Each new row is followed by its nearest point in the smallest flat space through zero that holds the last named rows.
In the rows, zero is written as 128.

Q668 (6 x 18):
[[144 102 136 152 182  90 150 151 167 124 157 122 167  56 181 172  94 136]
 [121 156 123  91 185  79  81 149 116 149  76 135 204 151  95  84 204  75]
 [160 172 109 110  98 156 119 104  72 135 101 149 122  86 146 106 149 142]
 [142 130  91 111 141  92  86 214 103 128  92 128 180 106 166  91 142 119]
 [159 137  96 108 154  89  94 139 148  86 104 167 171 110 126  96 124 161]
 [115 146 122 112 138 121 161 124  92 100 173 122 176 104 164 120 146 128]]
New rows:
[103 131  84 138 172 128  88  90 124 133 113 131 111 158 134 113 150 118]	[127 137 129 118 135 123 114 118 131 132 110 135 133 147 103 116 146 119]
[157 123 147 118 102 156 192 135 123 144 133 156 139 162 127 166 173 133]	[117 136 139 128 119 144 146 107 113 135 142 120 119 133 125 135 138 119]
[ 90 130 108 132 133 151 126 133 117 133 132  95 111 127 125 142 147 131]	[114 126 134 130 117 139 137 134 114 139 136 113 120 139 131 131 134 115]
[145 108 103 123  91 136 118 134 122 155 173 192 141 138 133 120 190  71]	[119 142 127 117 124 132 126 130 102 136 123 123 138 137 126 114 153 112]
[112  64 111  90 116 156 110 124 110  94 145 118 136 106 108 127 139 129]	[120 128 120 122 117 130 133 133 120 109 142 127 131 140 131 118 125 136]
[135 168 136 126 157 162  94 108 139  95  95 160 137 120  89 147 158 118]	[145 150 131 116 145 123 111  88 136 131 101 153 135 126  96 118 149 129]

Q199 (6 x 18):
[[102  71  56 104 114  89 136 146 132 142 181 107  89 112 179 127 186 116]
 [ 96 156  54 135 181  89 101 195  99  53 165 180 119 145 108 128 124 146]
 [116  95  87 130 132  96 115 144 119  98 132 149 100 122 119 180 133 164]
 [132 105 133 155 181  85 114 112 125 115 123  83  82 184  86 169 100  72]
 [112 174  68 146 159 127 128 116 115 140 135 102 141 143 115 171 136 140]
 [156 149 101 136 162 115 163 143  87 138 123 123 113 162 120 152 142 102]]
New rows:
[132 126 135 142 121  64 141 105 139 123 122  80 128 127 137  91 122 171]	[118 116 130 128 123 125 118 116 142 133 133 113 125 125 131 128 127 124]
[146 178 149  83 192 168 158 116 113 152 105 107 128 133  99 118 122 131]	[151 178 142 139 147 151 150 119 110 148 109 119 150 149 115 125 120 111]
[128 127 129 120 125 100 146 192  64 127  74  81 129 108 192  78 139  96]	[150 125 127 112 128 125 161 155 107 140 141 137 119 135 154  89 154  94]

Q74 (6 x 18):
[[135 146 118 103 157 157 126 134 107 118 146 114  60 148 120  94 100 150]
 [117 131 107 136 122 126 111 128 121 105 130 108 160 101  84 123 119 102]
 [148 146  74 191 137 143 196 143  69 161 164 181 163 153 142 136 196 133]
 [127 129 169 127 125  90 140  97 139  94 106 122 147 143 106 115 165 112]
 [104 142 156 125  55 108 165 122  89 142 103  96 155  96 117 173 113 138]
 [137 153 109 123 143 138 130 149 104  85 119  95 117 128 163 140 163 147]]
New rows:
[113 128 163 107 127 129 164 143 119 158 102 137 135 129 118  93  78 149]	[120 126 154 115 107 126 144 115 121 156 129 132 105 133 112 124  95 137]
[181 164 144 141 125 142  83 145 140 134 148 123 107 151 107 136 137 143]	[134 130 122 122 145 137 121 132 131 122 134 129 110 136 133 117 126 132]
[127 120 132 130 130 127 143 130 119 154  64 139 129 163 131 146 104 145]	[127 125 147 123 113 123 142 124 128 149 123 135 120 134 142 139 123 140]
[103 149 158 140 137 113 144 102 124 146 154 112  96 128 137 164  97 120]	[123 130 148 116 110 127 141 122 120 145 124 125 110 130 127 132 108 140]
[135 126 148 132 118 161 152 135 128 105 125 117 150 106 107 104 123 121]	[123 134 127 129 122 124 130 123 118 116 127 117 136 121 104 123 126 120]
[115 155 117 121 123 158 145 143 131 192 137 151 158 120 131 149 139 122]	[127 122 110 148 112 137 143 138 118 169 141 153 146 121 139 147 123 131]

Q382 (6 x 18):
[[160 124 106 116 132 103 105 120 139 140 126  95 107  94 122 132  87 103]
 [130 163 172 130 108 152 119 120 138 164 112 152 123 159 129 146 178  69]
 [ 71 145 128 115 100 143 142 110 124 136 137 105  78 132 175 135 192 163]
 [ 96  73 123 146 129 153 144 148 134 191 116 105  69 142 160 106 154 151]
 [ 71 137 154 109 113 115 126 129 160 124 158 114 158 139 136 126 161 119]
 [111 107 110 179 118 136 153  85 158 125 148  44 120 123 104  92 169 118]]
New rows:
[155  73 142 141 117 122 120 128  93 131 100 138 126  86  86 102 132 104]	[162 108 120 152 141 135 130 130 126 140 114 126 127 128 107 117 108 113]
[152 124 110 116 104 129  95 139  96 132 162 131 118 136  87 127  88 111]	[156 129 120 123 136 117 116 130 126 127 122 131 131 115 117 133  97 115]
[146 130 129 131  74 118 102 129 105 154 102 121 148 130 131 172 145 128]	[138 148 136 119 121 132 119 123 124 137 119 138 116 129 134 142 135 111]

Q41 (6 x 18):
[[120 119 135 104 145 138  98 105 150 140 112 100 169 127 182 144 117 115]
 [170 106 153 136 201 130 117  82 143 110 115 116 164 146  92  75 113 170]
 [111 195 141 151 102  87 191 146 156 106 123 173 120  87 148 117  88 111]
 [114 152 150 107 131 178 145 178 182  85 136 162 123 182 158 155 141 150]
 [117 117 129  73 127 146 155 102 120  95 112 132 111  71 163 137 117 149]
 [144 122 124  98  70 139 114 142 160 169 126 141  72 104 163  92 143  85]]
New rows:
[123 116 165 107 163 127 133 158 190 143  78 119  97 116 108 142 116 157]	[139 129 143 112 140 145 133 127 156 113 123 139 125 134 139 111 125 141]
[124  66  94 115  80 137 148 144 161 136 110 165 116 157 127 114 115 163]	[137 120 130 110 114 151 130 143 140 124 133 142  96 136 126 116 145 134]
[162 150 148 111  84 141 136  65 116  81 118 153 131 140 130 192 121 147]	[113 130 129 110 136 140 148 126 119  98 125 133 129 117 138 152 124 149]

Q90 (6 x 18):
[[121  97 137 142 140 134 120  96  82 128  99 159 147 159 135 110 156 139]
 [151 102 105 101 144 218 110 105 126 113 134 115 113 110 135 137 185  94]
 [140 147 128 118 108 143 120 102 165 134 117  86 130 110 129 133 142 144]
 [135 100 129 116 102 150 128 128 131 106 141 114 146 165 122 175 118 148]
 [148 125  85 114 140 111 139 130 116 136 130 119  97 151 128 105 132 136]
 [159 118 124 158 108 118 115  93 100 103 187 190 163 170 105 124  74 115]]
New rows:
[153  83 138 139 117 130 106 121 121 134 120 132 149 120 137  96 110 100]	[133 125 132 139 130 136 119 109 116 125 133 149 139 129 126 118 130 118]
[106 137 178 168 171 150 178 153 144 114 111 120  90 122 154 123 137 114]	[ 97 129 148 127 149 129 134 163 127 135 108 130 119  98 139 131 143 113]
[128 145 129 149 163 162 137 122 116 143 111 137 169 110 140 107 159 139]	[119 127 143 137 141 143 118 107 118 135 105 139 135 110 136 109 157 120]
[ 98 127 127 143 123 121 161 137 175 160 132 130 129 130 124 152 136 118]	[115 137 140 126 124 120 134 148 144 130 124 116 127 115 129 141 120 131]
[125  95  75 132  94 159 130 104 115 173 113  91 128 126 135 109 126 106]	[147 123 104 115 130 146 124 105 128 131 122 111 116 135 130 117 151 133]
[132  94 104 147 156 137 123 158 157 103 122  97 120 116  79 153 105 119]	[129 123 120 113 126 140 135 156 140 119 146 115 116 126 126 153 119 120]

Q379 (6 x 18):
[[161 193 106  96 162 146 105 170 125 151 171 127 160 106 171 167 164 143]
 [132 186 152 128 124  98 136 190 129 128 150 153 158 113 142 111 136 164]
 [135 182 139 155 100 152  77 214 162 154 102 168 175 123 136 125 137 195]
 [171 147 188 165 120 180  97 174 109 154 144 114 193 126 189 144 146 161]
 [171 192 162 147 143 122 130 155 152 149 162 109 162  77 155 121 100 192]
 [134 175 147 131 116 161  96 178 119 120 131 131 169  86 155  73 195 188]]
New rows:
[143  76 126 164  96 170 100 131 125 117 122 137 121 134 131 156 192  72]	[121  84 126 132 114 177  99 122 102 128 105 128 135 161 141 143 166  98]
[125 127 161 143 108  64 125 160 174 138 119  84 139 139 140 130 155 192]	[132 150 154 148 116 115 131 154 140 130 127 136 144 116 128 108 112 162]
[132  85 146 116 108 131 109 134 133 123 133 147 126 156 114 137  77 132]	[124 106 140 148 114 124 129 128 135 136 111 137 126 153 118 143  98 119]
